All rows are made from the same 13 directions, up to rounding. Whole rows:
[[  4.8  -9.9 -12.3  20.5 -17.8   8.0   8.1  16.7 -21.2  -8.5 -25.7 -14.8
    8.8  -5.9   0.3  -5.0  -3.2  -2.2   3.3   3.4   0.4  -9.2  -2.5  -0.2
   17.8  27.8   7.8]
 [ -8.1  -9.7   1.3  21.1  -4.5  20.5  13.3   5.6   9.5   9.6 -20.5  12.6
   12.2   8.7   0.2  -1.5  -9.7  -7.7  -1.4  -6.8  -9.4  -8.8  18.7  -4.1
   10.9   9.3   2.3]
 [ 26.1  14.5  -8.7 -28.4   4.3   2.0 -16.5  -9.6  15.2  -8.3  -1.0  -2.9
  -38.7 -20.9  -7.0 -13.9 -18.3   5.9   7.9 -14.2  18.1   2.7   5.1   0.2
   -3.7  17.3   9.8]
 [ -2.7 -32.4   4.2  21.8  -5.1   4.4   1.2  -0.5  21.0  -1.4  25.6  -6.8
   10.8   3.8  -6.4  -9.8  10.9  10.3   6.4  -9.2 -22.5  10.4  -2.1 -21.8
   -5.9  -2.9  -2.8]
 [  6.9  -7.9  10.1  -0.5  18.1 -10.2  -3.5 -15.8   1.5  -9.3 -28.0  -6.4
  -28.5   8.6  13.0  17.3 -25.3  -4.0  -3.2  -8.7  17.7  19.3  27.2 -22.6
  -10.9 -22.4 -21.3]
 [  1.7  18.4 -12.5 -25.2 -11.7   6.4 -14.0  -3.0  -0.3  -7.3  -4.0 -12.3
   -8.0  -4.3  -1.5  -7.0  -9.5  -5.3   6.2   3.6   4.8 -11.9 -10.2   8.2
    6.1  17.6  20.7]
 [  5.2   4.7   5.6   7.7   5.5 -19.0   7.3 -12.4   7.4 -11.3   1.3  -3.5
    4.4   9.4  10.2   7.6  -1.5  -4.4   6.6 -21.9 -10.1  12.7 -15.5 -12.1
   -3.0  -4.4   1.9]
 [ -0.1   0.5   3.1   2.5   0.8  -6.7 -14.7  -8.4   5.6  22.4   9.0  12.8
    5.5  -6.7  -5.2  -3.1  16.5  -9.3  17.3   9.8  -7.6   0.6  -1.5  11.2
   -3.8  -3.5   2.1]
 [ 19.3   3.8  -3.0   2.8 -13.9  -6.2   7.3  -0.4   1.8  -0.2   1.3  13.3
  -15.2  -9.1  -2.5  13.8   8.8   8.0 -10.3 -13.6   5.2  20.9  -4.8   2.0
   -6.0   2.4  15.9]
 [  0.7   6.0  -1.0  -3.4   2.8  -7.3   9.4   2.5   4.7  10.1  -1.0  -1.5
   -0.1  -8.4   7.8  10.9   0.1   8.6 -15.5 -13.5  11.6   6.7  -2.1   8.8
   -8.5 -12.0   2.7]
 [  1.9 -17.8  11.9  19.4  14.7  -4.8  28.1   1.9   8.9  -2.8  -6.9 -11.6
    4.0  -6.8   4.3   1.0  -4.4  12.2 -13.8 -17.4   7.2   5.7  15.3  -5.0
  -16.2   0.0  -4.6]
 [-20.0  19.4 -12.6 -13.5  -7.5   9.0 -13.1   3.6  10.7  17.9  13.8  -1.2
   26.5  15.4  15.2  10.1 -19.9  10.7  12.2  -4.5 -10.5   0.4  -8.3  13.7
   27.8 -20.9 -13.7]
 [ 11.8   0.1  18.2   6.0 -13.3   7.7  -0.7   2.5   1.0   6.2  19.4   7.9
   13.2  14.3 -14.2   4.6  32.1  -1.1 -11.2  13.1 -23.2  -0.3  -1.4   1.6
   -8.2  11.7   2.8]
 [ 11.8  -8.2   9.8  11.5  -5.1   2.8   8.2  -8.3   4.3 -11.3 -10.1   9.1
  -10.5   1.6 -12.2  -6.6  13.5 -17.0  -2.5  -1.7  -9.2  -3.2   3.3 -12.6
  -13.4  23.8  22.7]
 [ -0.6   0.8  -0.7  -2.4   4.1  -1.4   0.5   6.7  -2.6   6.6  -5.7 -33.4
   13.9  -4.8  12.1   4.9 -16.7  18.3   1.6  -1.2  10.0   0.1   9.3  12.4
    5.1  -1.3 -16.6]]

The start of a row, then its end:
[ 16.7   3.2   3.0  -4.9 -16.7  -1.6 -19.5 -16.1  18.5   8.9   5.8 -13.6
  -1.0   0.1  -1.8   5.5   1.6   1.1  19.6  -3.8 -12.4  13.8   1.8]  [ 2.8 -3.5 12.9 14.2]
[ 1.0  9.9 -2.2 -1.7  0.0  2.1 -1.1  4.3 -0.4 11.6  4.8 16.6  3.8 -3.4
 -2.8 -1.5  6.2 -1.0  0.5  0.9 -1.3 -3.8 -3.7]  [11.0  6.1 -0.2 -0.9]
[ -1.2   9.5  -0.9 -11.9   9.5  -6.6   1.5  -0.1  -0.6  -1.0   6.2  -1.5
  -2.2 -10.0  -1.9  -9.3   5.5  -2.2  -4.2  -0.9   7.0 -10.5 -10.7]  [ 7.9 -7.8  2.5  6.2]
[-28.6  10.5 -30.1  -3.5 -14.7 -12.9   3.1   1.4   2.5  22.8  18.3  26.0
  14.6 -23.7   5.2   2.0  10.5   0.2  13.6  -4.0   4.9   4.1 -34.4]  [ 30.3   8.1 -19.2  34.8]
[  3.1   3.7   1.4   2.4  13.4  -7.0   5.1   0.9   8.7   8.6   0.9   5.6
   1.2  -9.7   1.5  -8.3   5.3  -3.8  -4.1 -15.6   2.0  -6.4  -7.4]  [ 1.3 -5.8 -1.3 -1.0]
[-15.7 -16.8   7.5   7.3  11.0 -15.8  -9.7  -4.3  -7.1 -13.0   6.5 -38.2
  20.0  18.4  12.9  -1.3   2.0  -5.5   7.5   5.3 -13.5  -2.9 -14.8]  [-23.0  -3.7 -17.7 -22.9]
[  0.5 -11.7  16.9   7.3  12.1  13.4  20.9  11.0   2.2  -9.6  18.0   1.1
   7.8   6.1 -11.3  -9.0   5.0  17.5 -17.5   5.5  -4.7  -6.1  16.2]  [ -2.7  -7.3   6.3 -16.5]
[ 13.0  -7.8  10.6  19.0   1.5   0.0  -4.1   8.9  -4.4  21.3  -7.9 -10.3
  15.8   1.7   4.1   7.8   5.9   7.1   1.0   2.2  -5.1   4.4  14.7]  [  4.2   5.3  -0.5 -27.7]
[ -1.8   5.9 -10.2  -8.3   2.1  -2.4   9.6  13.7   4.3   0.6   2.0 -19.0
   6.8 -19.1   0.9 -18.5  12.3  -2.7 -22.1 -18.8   6.5 -24.8 -28.9]  [  4.0 -10.2  13.3  20.7]
[ 10.7  10.6   5.9  -8.9   8.7   2.7   8.1   5.2 -17.9 -11.8 -17.3 -28.8
   2.1 -12.2  -3.9 -12.4 -11.1   5.3   3.4  15.7  15.8 -20.2  14.3]  [21.1 -0.1 35.7 -0.1]
[ -4.1  12.0 -10.6 -22.3  -1.3  18.1  -8.3   5.7  15.1  -1.2  24.0  -2.3
   2.9  -3.8  -6.3 -18.1 -14.3  15.7   7.6  -1.9  -2.8 -11.8  -3.4]  [ 9.8 13.9  9.3 -0.1]
[ 14.6 -16.2  -4.0  20.2 -23.8  28.3 -10.6  16.8  14.9  26.9 -28.1  -2.2
   1.8   3.6  -1.5   0.5   8.1 -12.4 -21.0 -17.1 -12.6  -9.6  10.6]  [-18.9   6.7  13.2   2.8]
[ 14.1 -25.3   7.5  27.7   4.9 -10.1   7.9  -4.2  -4.7  10.3 -20.1  11.8
 -17.2 -17.2  -3.8   7.0   7.6  -1.0   2.6   1.1  12.7  19.0  24.9]  [ -3.7 -14.5  -2.2  -3.4]
[  3.5  13.3  10.0 -26.4  13.7   1.9  -0.4  -8.4  10.5 -30.9  24.1 -12.5
  -8.0  13.6  -5.6 -13.8  -7.0   4.4  -5.1  -4.6  -6.7  -9.1  -9.6]  [-12.9  -7.9   8.2  -2.0]
[ 18.2   7.3  -1.9  10.1 -14.6 -15.7  13.1  -0.5   2.7 -14.8   2.8 -12.9
   7.6   1.9   6.7   8.3  10.1   2.4  -5.5 -29.2 -12.3  12.3 -30.8]  [-8.3 -1.1 14.6 19.6]
[  4.6   4.7  -0.3   2.1   5.9  -2.0  -8.8  -2.8  30.9  32.8  23.6  11.3
  12.7  -6.8   4.9   1.0  -1.4  15.7  12.6 -22.4  -9.6  13.1   0.2]  [ 10.4   5.5 -16.8 -14.6]
[-10.0   7.5   3.0  -6.0   2.0   4.5  13.8  -3.2  -4.4 -11.9 -18.1  15.7
 -11.0  10.7   0.3   6.0  -1.2 -18.5 -21.5  -0.5   5.9  -9.4   1.2]  [-7.6 -8.7 -2.2 16.6]
[-17.6  -3.7 -12.1  -0.6 -18.8   7.2  19.1  -2.1   7.5 -27.2  19.5   6.1
   5.1   6.9  -4.3  -2.6  -4.4   7.1   1.2  -6.4 -11.4   4.9 -18.3]  [-5.7  4.0  7.5 34.0]
[ -2.3  13.7   5.7 -18.1  -6.9   9.8   9.8 -14.5  18.0 -19.3  -7.9   5.7
 -15.2  18.7  -0.1   8.3  -8.8 -13.4 -20.3 -14.7  -3.7  -2.0  -0.1]  [-14.4 -13.6   5.7  30.7]
[  9.2  12.8  21.9  -9.8   1.7  10.7  11.7  -2.9   7.9  -6.4  21.6  18.2
   1.4  12.3 -18.1  -3.5  20.9  -0.9 -17.6   8.2 -13.7  -8.5   3.9]  [  5.6 -15.1  16.6  10.0]
[ -9.3  -1.1  -2.0   1.3   0.8  13.8   0.8  16.1   4.6  18.9  -8.1   3.4
   9.9  -0.6  -1.0  -9.6  15.2 -14.6 -27.2  -5.7  -2.7 -26.9  -7.7]  [-3.4 -3.7 -1.6  2.5]
[ -5.5 -13.1  -8.8   1.6  17.0 -12.3  22.0  15.2   3.3   2.1   4.5 -18.4
  -3.5 -29.5   8.2  -6.9  -0.6  21.0 -27.0 -23.2  26.7  -0.7  -8.8]  [  2.2 -17.9 -15.6  -2.0]
